The groups are shells around one centre, one inside the other: the same stretched ball of 7 dimensions in 6 sizes.
Known rows, each followed by its group:
[ -2  31 -27  11   9 -15  -2   4  12  11 -10  43 -19  24 -21  -2 -11] : k_434
[-23  17  28   0 -14 -16   2  20  39  -6  21  11   3 -16  -6   9  -3] : k_305
[ 17  31 -26  23  25   7   0 -18  -9  17 -26  45 -29  54 -10   2   3] : k_783
[ 18  -2 -20  -5  21   7   3 -17 -33   7 -24  10  -3  22  10 -10  -3] : k_434
[ -3   5  13 -24  18 -10  46  -7  -2   1  13  23  -3 -31  43  -3  -6] : k_774
[-25   9  47 -21  -3  -4  10  19  29  -8   9   5  11 -15  14  14   0] : k_862
[-12 -25  50 -23  -5  20   6   4   7 -21  19 -26  22 -19  30   5  18] : k_862
[-29   6  14  -9 -10 -17   1  14  38 -21  36  22  11 -22  -3 -11  -1] : k_305
[  7  -6 -48  12  -9   1 -18  10   0   5  -5  -2 -13   9 -34  -2  -2] : k_412
[  1  37 -49  14  12 -29  -9   1   3  14 -19  53 -17  28 -33 -14 -24] : k_774
[-11   3  16 -26  17   4  31   2  11  -6   8  26  -2 -13  31   2   3] : k_862
[  0  31 -20   1  25 -17  22 -12   3   6  -2  60 -17  14   7 -12 -10] : k_412
[-21   1  41 -10  -9  -3 -26  14  16 -17   0  -8  27   9  -8  -2   0] : k_412
[-10   7  35  -8   5  13  19   5  22  -4  11  11  -6  -3  21  17  14] : k_434
[-21  26  12   2  -6 -24  13  14  38  -2  23  31  -6 -16  -3   3  -7] : k_305
[  2   1  28 -11   8  18  17   4   1   7 -11  -6  -6   3  21  23   9] : k_434
[-37  15  46 -16 -24 -45   4  25  39 -14  35   0  29 -50   3  -5 -21] : k_783
[ -8 -21  27 -14  -8 -12  13  -8  -3 -20  38 -17  26 -44  30 -18   2] : k_412
[ -3   7  16  11   7  22   0  -5  18  -7  10  19 -12  25   3   8  23] : k_305
[ 10   7 -55   4  11  -6 -29   1 -20   7 -34  20  -5  40 -36 -17 -15] : k_412
[  7 -11  -6  -1  -2 -14  11 -14 -17  -5  20  -8  11 -27  16 -19  -5] : k_434
[  3  20 -30  25  -5  11 -15  16  23  15 -13  17 -33  34 -40  21   7] : k_862
[ 20 -17 -30   7  -3  49 -28  20 -11  19 -48 -33 -25  46 -34  36  17] : k_774
[-24  -5  58 -16 -11 -14  -9   6  13 -23  22 -14  38 -20  16 -10  -2] : k_305
[-32  13  23 -14  -8 -13   1  23  44 -15  22  23   6 -13  -5   2  -3] : k_412
[ -5   2  -5  21 -14  15 -15  11  29  -4  14   1 -16  14 -25  13  19] : k_412
[-13 -13  -2 -24   5 -19 -12  -4 -11 -23   9   8  33 -10   6 -36 -14] : k_783
[-13 -15  55 -14 -18 -14  22   1  10 -15  43 -31  27 -59  38  -1   2] : k_412
[  3   0 -12  -1 -10   1  -1  19   4  13 -11 -15 -10  -6 -13  18  -4] : k_305
[ -3  15 -12  18  -1 -31   1 -17   4  -9  31  29   5  -9  -3 -30  -8] : k_305
[ 29  -6 -34  11  -2  -2 -12  -3 -41  25 -35 -31  -5  10 -15   4 -14] : k_774
[ 10  14 -16  14   3 -20  -3 -11 -15   8  -4  11  -1   6  -7 -13 -13] : k_434
[ 20  12  -7  21  19   8  14 -31 -16   6   3  24 -16  23  16  -6  12] : k_862
[ -8  37 -30  17  15 -30  29 -14  27  -2  35  76 -25  -4   1 -21  -5] : k_774
[ -7 -18   1  -2 -29   2 -43  30   4  -2 -14 -49  19   1 -38   9  -6] : k_774
[ 19 -11 -34  21  -1  46 -41   9  -8  10 -38 -18 -23  63 -43  21  22] : k_783
[ -1  -1  23 -14  -1  -8 -17   5 -20   2 -25 -21  25   6   2  -1 -15] : k_862
[ 14 -20 -43  -4 -12 -11 -21   9 -29   8 -19 -33   9  -9 -24 -11 -18] : k_774
[  3   3 -11   0  -4 -18 -23   3 -18   4 -18  -9  16   8 -18 -13 -19] : k_434
[  1 -18  48 -18  -9 -19  28 -12 -20  -7  28 -38  31 -60  49  -9  -7] : k_774
[ 28   6 -70  27  17  11 -16 -19 -25  12 -23  27 -28  49 -30 -14   3] : k_783
[ 18 -12 -35 -19  15  15   3   6 -30  17 -41  -8 -10  13  -1   8  -8] : k_305
[ 20  -6 -38  15  -1  24  -5   5  -6  15 -17  -9 -28  20 -20  17  11] : k_434
[-14   7  31   1 -18 -21   8  11  22  -3  27 -10  10 -34   6   5  -5] : k_434
[  6 -17  36   4  -8  15   7 -10  -6  -7  20 -32  10 -15  24   6  18] : k_434
[-21   7  15  21 -17 -20  -6  -6  37 -28  60  20  10 -18  -6 -23  10] : k_783
[  3 -20  -8  -5  -7  30   5  17  12   1   2 -20 -16  -5  -3  23  18] : k_783
[ -6  10  20 -14  12   1  -8   3  -4   0 -22  11  11  22   4   2  -6] : k_412
[ -7 -34   8  -4 -25  12 -37  16   1 -18   7 -49  25  -6 -20  -3   8] : k_783
[-42  15  53  -5 -17 -40  -2   5  46 -35  60  24  34 -36   9 -26  -5] : k_862
[  8  19 -31  17   9 -22  22 -19  -1   4  22  39 -17  -9   5 -19  -6] : k_305
[ 25 -19   1  20 -16  29 -27   2 -25  15 -25 -59  -3  21 -17  23  14] : k_783
[ 25  -3 -33  24  -5  -1  19 -13 -14  16  13  -9 -23 -16   2   2   4] : k_774
[ 25 -25  12   3   5  40   0 -13 -30   5 -14 -38  -4  15  19  16  23] : k_305
[  7  11 -68  12   8 -19 -19  -4 -10   3 -10  35 -10  23 -36 -28 -17] : k_774
[ 10  17 -15  21   3  24 -10   8  12  17 -23  12 -32  43 -25  27  13] : k_412
[-11   7  63  -8   0 -16  36 -14  10 -11  40   2  17 -42  50  -3   3] : k_862
[-29  29   0   1  -9 -27   0  23  48  -6  21  40  -6  -8 -21   0 -11] : k_862
[ 14  16 -47   5  25 -21  25 -26 -19   5   6  50 -15   0  11 -29 -13] : k_783
[-21   4  51   1  -9 -17 -10  -7  16 -25  33   2  31 -11  12 -18   3] : k_862

New rows, each followed by its group:
[  7 -26  40 -16  -6  10 -23  -2 -36  -5 -21 -56  37   2  14   0  -2] : k_783
[-32 -11  31  -7 -29 -21 -38  20  28 -32  31 -19  41 -19 -21 -20  -5] : k_774
[  6  -1  40   6 -14 -16  14  -7 -12   7  16 -34  16 -35  25   6  -5] : k_783
[-19   1  15 -16 -15 -22  -9  23  14  -5   4 -10  19 -23  -8  -1 -17] : k_434
[  0 -41  16 -30 -16  10 -40  19 -33  -8 -32 -70  43  -4  -8  -2  -9] : k_783
[-16  16  22 -19  14   0  -2  10  12  -4 -17  26   6  20   4   4  -5] : k_862
[ 26   8 -17  17   9  12  25 -12 -14  24  -9   2 -31   6  11  19   8] : k_305
[ 33   3 -24  39  -3  14  -4 -17 -22  21  -8 -16 -25  21 -12  11  13] : k_783
[ -6  28  12  -1  12 -36  22 -15   1   0  15  38   6 -14  20 -19 -18] : k_862
[ 25   6 -64  11  16  22 -24   4 -24  23 -55  12 -29  60 -39   9  -2] : k_412
[ 21 -17   4  10  10  38  17 -21 -15   1   7 -11 -17  10  25  10  30] : k_862
[-28   1  30 -31   2 -30   7   5  12 -23  22  17  33 -30  20 -25 -16] : k_412
[-23  -4   5  -5 -15  -3  -4  19  38 -19  32   8   3 -18 -11  -2   7] : k_774
[-36   5  59 -17 -20 -27   6  18  39 -22  42  -4  30 -44  14  -3  -5] : k_412
[-36  -1  43  -4 -25 -10  -2  21  54 -28  52   1  16 -33  -1   1  11] : k_783
[-20  35  -3   3   8 -32  37  -3  40  -6  43  66 -16 -24  12 -12  -6] : k_774
[ 25   7 -32  12  24  28 -15 -12 -29  16 -47  14 -21  62 -14   7   8] : k_862
[ 15 -15  20  -5  -5   9  18  -2 -19  10  -1 -37   2 -23  25  16   4] : k_434
[-22  -2  25  -8 -15   8  -7  25  37 -12  16  -5   4  -7  -8  15  10] : k_412
[ 14  28 -40   8  35   2  30 -20  -4  14 -10  67 -37  29   9  -5   1] : k_774
[-35   5  71 -21 -13 -35  36   2  37 -27  67   8  31 -71  46 -13  -3] : k_783
[ 17 -13  29 -11  10  45  32   2  -9  17 -18 -27 -21   2  36  43  24] : k_783
[ -3  27 -48  11  14 -34  12 -13   8  -2  19  64 -14   1 -11 -32 -15] : k_774
[  6   4  -1   5  -5 -10  27  -1   3  10  18  -3 -12 -30  15   8  -2] : k_305
[ -1  -4 -42  12  -4  10 -15   9  17  -6   8  14 -17  15 -31  -4  10] : k_783
[  8 -28  51 -26   9  27  13 -11 -29  -7  -7 -39  23 -10  48   8  14] : k_774
[ -5  -1  27 -14   3   2  48   1  18  -1  31   6 -10 -42  42  14  10] : k_783
[ 21  19 -46  12  24   0  23 -17 -15  19 -12  41 -33  19   3  -3  -2] : k_305
[ -1  -6 -17  -5   4  22  -8  14  10  -1 -12   6 -13  20 -14  11  11] : k_434
[ 15  13 -48  28   9  17  -8  -6   4  10  -9  29 -35  41 -28   4  13] : k_305
[-34  38  -3   9  -7 -25  -7  23  61 -11  25  57 -11   7 -32  -2  -5] : k_783
[ -7 -14  -3 -22 -11   4 -28  30  -4   2 -30 -31  15   5 -23  10 -12] : k_412
[ 29 -21 -37 -14  14  22  17  -3 -40  21 -33 -20 -17   2  12  12   0] : k_862
[-28   2   4 -18 -11 -21 -26  24  22 -18   5   9  25  -4 -23 -15 -15] : k_305
[  6  -2 -37 -18  19   1 -20   2 -27   3 -42  15   5  34 -16 -15 -16] : k_862
[ -8  13  10  18   6  18  11  -8  35 -13  33  38 -21  16   4   4  29] : k_783
[ -3  23  24  -8  13 -12  22  -2   1  10  -8  20  -2  -1  21   8  -9] : k_774
[-23   4  34 -12   2   1   0   5  26 -21  20  19  13   1  10  -5   9] : k_305
[-31 -21  75 -23 -25  -7  -8  15  24 -32  38 -37  46 -41  21  -3   6] : k_774
[  7  14 -47   7  18  15 -13   2   1   7 -27  40 -26  50 -28   0   3] : k_305
[  3  -2  -5 -27  19  11  -4   8 -20   7 -43   4   4  24   4   5  -9] : k_412
[  1   5  -3  24 -22 -21  -3   1  12   1  30 -11  -1 -24 -12  -4  -2] : k_412
[-17  20   0  22  -1 -14   5 -11  40 -21  52  51  -8   0  -5 -20  13] : k_783
[  1  16  -2  26 -11 -27  24 -13  18   0  48  18 -11 -34   8 -10   1] : k_862
[-25 -11  71 -25 -11  -1  -6  12  16 -23  16 -24  38 -20  22   2   4] : k_862
[-15  13  -9 -17   6 -34  -7   5  -1  -7  -3  27  19  -4  -7 -25 -27] : k_305
[  7  -2  15  10   7  27   5 -11   3  -3   6   4 -11  20  13  10  24] : k_434
[ 29   7  -3   7  16  16  10 -13 -36  28 -39 -10 -16  26  13  18   0] : k_783
[ 33  -8 -27  -8  22  27  20  -7 -42  28 -45 -12 -23  18  16  20   1] : k_412
[ -3 -10  40  -9 -15 -25  18  -4  -8  -4  28 -33  26 -54  32  -6 -10] : k_412
[  5 -25   5 -22   3  36  -5  15 -10   2 -26 -30   0  12   5  21  12] : k_305
[ -4 -11 -21 -24   6 -25 -12  -1 -26 -10  -9   2  28 -11  -1 -34 -25] : k_774
